All groups share one centre, and each spreads out both ways along 14 directions, with some noise.
In the rows, zero is written as 128.
Some rows, each with its group after it:
[100 135 146 109  98 144 115 177 154 116  97 130 120 107  81 134  77 119
 152 126 154 100 140 146 154] => R
[126 126 113 152 154 153 125 144 112 122 100 136 116 133 156  93 128 125
 141 197 147 131 120 104  98] => J
[ 92 123  90 160 154 136  82 181 128 109 148 164 119 119 119 122 139 106
 129 177 118 125 146  82 102] => U
[136 140 149 151 105 166 144 155 116 113 177  76 104 133 132 159 179 164
  62 146 104 145 157 121 101] => U
[119 100 108 153 167 106 115 154  97 176 168 165  98 104  86 119 157 109
 113 186  88 171 105  88 129] => M
[112 181 158  91  76 143 163  88 182 108 103 109 161 111 138 128  75  91
 132 102 115 143 150  90 142] => M
[112  98 100 182 106 128  67 103  90  99  97 130 134  70 129  88 130 175
 130 159 132  80 162 126 117] => M
[118 168 129 132 149 148 113 114 149  59  82  93 181 140 128 109 134 108
 133 155 151 155 114  98 157] => R
[130 112 126 112 105 132 167 171 118 120 160 108 139 139  99 155 159 127
  60 125 110 174 100 154 149] => J
[155 172 177 154  90 111 146  65 120 156 105  71  99  90 122 109 141 157
 120 162 111 153 137  97 150] => U
[142 120  98 140 163 127 120  63  69  94 138 103 146 116 146 119 172 159
 129 198 117 125 112 106 139] => U
[106 107  84 111 159 101  65 189 114  82 141 131 168  88  62 146 191 106
 134 134  82 148 114 136 148] => U
[ 93 125 118 138 153 134  90 139 134 107 112  93 174 141 175 112 143 102
 137 138 121  78 106 147 126] => R
[137 109 131 167 166 115 102  84 120 124 156  58 102  99 173 143 167 127
 106 157  81 147 146  96 109] => R
[158 166 132  94  92 106 135 158 122 161  88  87  98 152 121 122  98 175
  98 145 145 192 141 151 136] => U
[128 117 162 150  53 147 183 164 119 108 127 137 140  91 123 106 108 110
  96 167 103 169 100 121 133] => J
[106 146 126 120  59 150 150  75 108  70 173 112 138  78 119 157 153 169
 114 146 108  85 173 104 138] => J
[111 144 112 114  96 180 149 143 112  61 106 178 218 117 162  84 165 123
 135 147 112 138 105 129 105] => R
[117 199 154  70  88 134  91 124 161 153 116 121 152 153  76 146  86 170
 129  80 125 150 166 143 164] => J
[127 170 145 101 156 186 118 103 149  68 115 114 143 146 120 142 135 155
 173 130 170 123 144 113 129] => U
[129 119 129 130  95  89 119 183 119 135  86 116 125 111  60 116  73 113
 111 159 133 152 106 132 184] => U
[142 116 123 152  95 133 151 124  78 103 129 111 103 119 125 147 144 162
 117 159 139  70 147 140 124] => U
[112  98  87 101 135  83  76 213 136 191 164 121  49 107 106 135  65 122
 131 114 124  94 154 124 109] => R
[ 86 123 157 182 142 166 140 126 152 102  97 114 187 134 121 133 176  65
  94 155 112 118  99 130 151] => M
[ 87 160 106 108 151 162 115 160 150 147 124 205 133 136  99 106 113 117
 146 171 143 169 132  94 121] => U
[125 121  81 108 146 103 118 113  86 163 177 117 162 141 151  90 133 128
  93 152  90 137  82 102 140] => U
[ 81 122 137 136 109 138 124 181 163 123  83 110 156 103 112 102 101  74
 107 162 125 145 104 122 152] => R
[ 98 155 117 119 146 102  82 140 133 135 104 107 152 111 122 128 178 132
 125 171  92 181 136 139 135] => R
[167 179 127  62 169 126  47 165 113 144 130 104 165 171 117 100  98 160
 169  67 118 133 109 141 129] => J
[164 128 117  87 138 165 148 176  89 128 167 120  95 185 161 121  91 173
 135 132 173  99 104 142  96] => M
[160 128  70 108 164 123 131 180 132  72 136  97 110 157 112 116 118 102
 123  66 185 108 118  67 117] => R
[120 130  82 164 177 142  97 124  70 123 145 120 131 172 117 103 151 171
 102 220 160 120 109 102 141] => M
[ 90 151 169 129  91 160  83 147 122 130 134 157 181 135 133 172 150 181
 128 169  61 161 163 216 122] => R
[125 133 138 114 110 115 130 124 153 115 128 131 126 106  94 170 147 133
 114 112 110 190 161 140 139] => J
[119 162 175 123 119 142  86 205 137 189 101 150 139 131  57 128 137 134
 138 109  97 143 145 160 130] => J
[147  86 147 130 187 105 113 119 101 181 118 163 143  77 120  91 175 105
 169 148  80 180  65 149 122] => M
[124 175 200 164 137 209  94 128 145 115  81 108 170 162 134 130 117 143
 129 146 123 132 149 146 122] => J
[125 122 162 149 120 125 130 152 190 134  74 122  86  96  98 183 141  98
 131  81 121 143 198 142 110] => M
[146  66 149 120 134 187 178 116 102 126 145 146 118  83 145 127 119 130
 103 155 105 164 110 124  94] => R
[133 153 107  86 126 157 114 115 149  74  98  99 123 131 163 136  89 158
 148 123 161 131 173 117 101] => M
[121 121 164  88  97 104 165 116 173 164 144 158 109  38  74 138  98  61
 154  96  69 166 131  80 147] => M
[154 160 232 163 144 232  96 109 142 109  99 101 117 150  92 177  84 177
 137 144 127 150 183 133 127] => J
[140 102 132 186 133 104 117  93 101 137 137 150 152 137 152 135 131 111
 113 142  83 129 127 131 129] => U
[104 121 160 164  99 140 151 100 177 127 103 130 145 138 157 132  93  92
 101 126 130 145 132 121 136] => J
[134 115 134 161 105 119 139 106 146  65 148 118 133 140 152 118  51  84
 146  98 152  84 108  87 153] => J
[103 127  64 121 178 119  99 193  96 165 118 169 125 178 138  83 149 122
 155 145 177  43 104 142 105] => R
[137 169 147 165 125 126 102 129 135 115 140  77 147 172 159 131 143 131
 111 104 120 108 137 123 124] => U
[132 184 122 106  84 156 141 154 112  96 147 127  80 136  87 161 133 198
 144 138 171  88 184 116 123] => U
[112 110 120 101 101 140 107 192 149  70 143 147 153 104  90 123  56  99
 117 138 107 200 109  96 147] => J
[171 174  77 171 149 145 148 117  78  69 150 142 112 184 146 113 192 161
 119 146 175 101 142  51  92] => R
[149 103 133 115 140 144 110  85 122  55 146  82 206 119 186 146 144 124
 122  88  74 141 113 158 116] => U
[117 122 135 123 133 124  98 184  98 193 181 142 117 168  90 173 164 171
 101 125 105 105 134 201 128] => R
[142 123 121 110 166 104  97 157 118 149 143 115 129 125  79 172 200 142
 108  98  94 170 134 160 133] => M
[148 130 130 156 150  99 108 103 103 181 137 160  96 109 138  98 137 134
 160 162 101 153 128  98 111] => M
[103 103 140 144 171 157 116 155 148  92  73 153 103  71  66 126 125  95
 174 185 161 138 125 105 134] => U
[ 87 111 169 203 130 155 138 143 174  98  52 169 116  96  88 150 143  78
 149 177 154 124 148 132 138] => J
[103 110 121 122 110 173 153 190 121 101 120 110 129 131 102 138 138 132
  95 143 153  96 129 151 123] => M
[112 160 153 115 141 154 120 144 175 169 108 131 108 101 130 106 146 115
 134 140 111 205 141  98  91] => U
[165 101  82 129 200 110 123  64  94 120 146 108 100  94 185  98 175 129
 152 134 115 119 124  76  80] => R
[102 168  94 116 160 117 108  73 140 121 125 109 153 150 104 113 106 110
 125 158 147 131 120  52 176] => M
[140 135  90 129 159 158  76 110 102  78 124  85 165 174 186 103  99 183
 103 163 149 147 130 119 111] => M
[128 160 129  66 103 118 127  94 150 107 122 105 158 130 115 143 107 138
 151  49 142  94 133 152 157] => J
[107 138 152 165  96 183 123 193 128 109 129 133 146 161 117 117  87 115
 104 160 137 103 121 123 130] => J
[ 99 124 132 148 140 108 119 118 121 190 100 139 145 118  43  99 136 108
  93 163 130 151  90 109 196] => M
[138  99 146 127 171 187 104 167 114  86 139  96 156 138 137 119 110 112
 134 111 127  85  87 139 114] => J
[144 156 155  91  91 117 131 116 160  80 103  98 170  81 106 142 153 124
 136  68  94 176 142 129 142] => R
[162 145 142 101  86 121  99 171 120 130 181 160 150 136 183  95  70 144
 161  95  71 176 121 133  91] => M
[138  86 143 204 146 116 131 142 109 197 161 170  53 123 109 127 116 107
 123 149 116  93 134  96 115] => R

New rows. What belongs after each?
[163 149 134  99 110 144 154  93 101 127 135  89 144 182 161 133  99 176
  96 127 138 152 121 145 135] => U
[176 112 129 118 144 115 124 119 149 123 130  67  50 100 148 149  93 134
 129  87 136 148 171  96  94] => R
[137 118 144 172 145 113  93 112 128  66  71 103 165 103 144 136 162 104
 165 122 105 112 133 158 128] => U
[120 172 120  95 109 168  75 173 131 154 114 135 107 124 149 127 104 187
 135 137 108 142 209 134  60] => J
[113 127 113 160 148 152 118 144 117 104  90 117 109 141 140  86  70 116
 142 208 184  98 112  89 131] => U
[ 96 160 156 128 124 142  76 159 121 112 117 141 155 148  79 185 179 173
 161 151 117  96 156 213 147] => R
[135 129  79 135 139 130 133 179  88 116 133 171  89 106 103 133 211 156
 127 167 129 144 164 111  81] => R
[160 152 140 118 117 128 132 121 105 124 108 122  94 133 123 126 134 181
 180 104 174  59 149 164 120] => M
[165 142 118 122 144 112 132  69 106  91 139 140 170  81 132 121 223 127
 151  83  82 161 128 105 116] => R
[109 171 144 128 125 180  94 174 160  56 142 126 136 119 110 171 192 152
 129 133 108 174 185 121  94] => U
[156 176 124 142 126 115 152 136 142 126  82 100 115 150 126 107 161 123
 106 123 155 171 136  93 121] => R
[149  84 147 118 143 149  93 159 113  84 150 136 163 112 134 108  78 116
 169  82 117 101  79 157 128] => M
[156 118 109 166 167 156 126 124 113  79 141 137 123 160 172 127 143 130
 146 104 157  71 144 100  77] => R
[115 171 151 124  86 156 184  82 142 120 123 100 123 116 122 145 136 133
  89 172 120 145 159  88 138] => M
[129 112 114 151 190 112 131 124  84 158 106 132 109 107 117 112 235 123
 158 169 135  88 104 144 110] => J
[ 98 149 107 102 151 165 101 144 133  69 143  99 139  94 110 114 158 126
 153 141 143  95 120  89 124] => U
[105 126 139 129  78 154 159 135 108 138 142  87  90 103 135 127 111 157
  96 190 136  81 144 129 124] => R
[118  93  97  94 183 137 113 132 124 114  97 144 162 112 174 108 141 106
 164 117 128 114 108 158  92] => U
[146 160 151 145 123 105 116 100 118 127 103  68 149 137 119  96 113 124
 124 136 135 114 100 114 180] => U
[ 80 122 122 174  99 128 116 178 125 121 138 128 158 135  94 131 152  96
  84 126 118  63 125 124 149] => M
[175 144 181 159 169 120 109  60 131 125  95 145  93 103  85 173 173 153
 191 117 124 151 170 133 135] => R
[134 144 134 161 153  89  92 150 136 174  85 134 122 135 106 116 131 117
 108 183 100 245 128 114 139] => U
[143 132 107 195 189 147  78 114 122  65 128 103  92 160 159 170 156 154
 138 161 146 118 189  97  89] => M
[151 134 136 115 131 127 108 168 131 136 125 125 109 129 117 132 115 135
 146  91 124 125 137 138 109] => J
[131 112 105 118  96  96 184 110  96  93 160 136 125  77  91 116 155 119
 120 162 130 131  89  99 169] => J
[ 89  84 141 143 117 150 107 161 114 134 145 186 121  80  78 140  95 115
 160 168 111  85 130 141 137] => R
[106 171  82 116  70 113 133 155  97 134 151 157 114 112 105 109 146 169
 108 197 120 145 157  94 122] => J
[ 97 121  99 147 128 128 173  96 111  81 156 115 167 154 117 120 140 100
  75 188 159 129  67  97 191] => J
[100 135 134 199  69 102 130 141  85 181 205 135  96 114  86 124 143 130
  80 185  83  64 136  84 158] => R
[146 156 114 131 131 160 166 124 100  88 133  90 181 165 167 114 204 143
  73 139 124 154 109 123 108] => R
[155 181  74  99 127 132 142 146 107  98 136  99 131 177 138 113 166 169
  86 142 153 177 135  84 115] => R
[126 126  89  72 134 135 115 175 107 111 139 148 175 130 140 118 178 142
 133  92 113 124 116 169  95] => R
[139 143 148 189 113 128 135 109  94 132 177  93  77  96 110 153 214 159
 109 161  98  95 164  95 113] => U
[123 126  96 152 197 122  68 150 128 130 164 100 144 161 146 105 126  96
 117 132 122 132  96  86 126] => U
[145 134 149 147 148 105  77 185 143 106 124  61 129 135  66 164 147 122
  97 112 109 182 123 134 169] => U
[158 115 114 114 131 140 111 154  84 114 177 117  91  93 118 140 139 170
 122 161  92 162 153 102  96] => J
[135 108 212 123 107 187 133 117 147 148 132 109 122  88  99 158  94 141
 119  78  94 102 155 152 119] => J
[ 99 165 130  93 130 132 130 175 156 122 104 142 169 148 103 115 126  84
 149 115 139 114  98 135 152] => M
[126 135 100 126 130  89  84 108 110 150 170 120 132 107  91 133 147 143
 101 115  81 148 144  93 152] => M
[102 124 158 142 133 144  78 121 150  83 138  76 169 122 129 154 109 110
 128 127  97 116 124 142 154] => R
[118 111 157 191 135 121 125  68 127 136 122 167 138 108 148 108 124  81
 173 128 111  57 123 101 128] => U
[ 99 134 124 111  87 143 137 124 153 100 163  91 167 126 137 131  86  84
  89  81 113  71 126  93 145] => M
[155 126 107 150 132 109 143 152 102 182  78 156 102 186 164 123 103 157
 101 186 146 179 144 165 108] => U
[117 115 133 127 106 177 161 115 104  97 153 155 146 125  99 136  90 137
 109 178 134 125 113 107 155] => U
[119 149  82 138 149  85 128 131  99  93 114 148 111 114  81 143 223 137
 162 165 159 113 133 126 149] => J
[149 112 131 144 220 102  86  96 145 171 104  77  82 153 150 124 117 107
 157 120 153 112 118 120 124] => R
[140  97  72 119 181 128  68 148 109 141 149 102 107 160 141 117  81 161
  93 141 146 157 136 106 111] => M
[181 149 141 103 149 118 121  99 117 110 116  77 126 145 155 173 199 183
 137  77 115 141 160 188 103] => U
[ 89 131 128 184 135 130 104 163 131 121  95 153 134 121  93  86  80  78
 137 206 145 126 104  78 163] => U
[112 157  98 147 168 131 134  57 133  90 120  95 148 189 175 157 194 150
 109 155 170 108 148 131 133] => J
[162 127 131 127 144 105 113  81 124 135 168 101 107 123 138 128 102 135
 125 103 100 152 129  77 131] => R
[146 111 165 201 118 128 114 148 112 159 111 133 103 121 122 143 178 150
 111 132 105 135 153 168 105] => M
[115 106 104 122 121 122 102 102 121  97 168  84 131  98  84 152 119 138
  85  99 110  93 151  91 161] => M
[134  86 181 112 111 184 146 129 110 173 165  99 119  98 110 124  84 129
 110  82 103  53 111 141 125] => J
[112 107 156 172 105 175 148 119  96  82 232 102 131 101  86 164 184 130
  94 129  90  50 120  92 143] => U
[142 142 131 107 167 131 121  83 138  90 162 123 156 118 192 117 128  86
 188 114  90 121 111  89 101] => M
[108 100  68 171 138 128  78 144  91 108 155  80 139 153 168 124 169 158
  64 125 125  59 154 127  99] => M
[158  81 178 155 105 174 168  76 107  62 125  83 151 119 166 157 101 132
 126 102 127  67 121 164 137] => U
[143 177 142 163 161  76  54 144 143 145 108 137 124 172 100 174 191 140
 180  66 119 104 173 165 133] => R
[121 101 128 111 110 172 156 192 111  86 124 114 135 142  94 144  94 133
  98 143 166  98 109 159 144] => U
[120 178 117 117 114 146 108 172 132 124 171 128 163 193 154 156 179 158
  95  88 108 130 155 152  99] => U
[103 120  97 159  88 121  63 151 116  94 162 114 186 112 128 120 132 143
  74 126  74 141 145 119 134] => M
[132 141 139 162 152  53 120 126 142 212 139 121  75 133  55 179 208  96
 121  58 107  74 159 123 152] => M
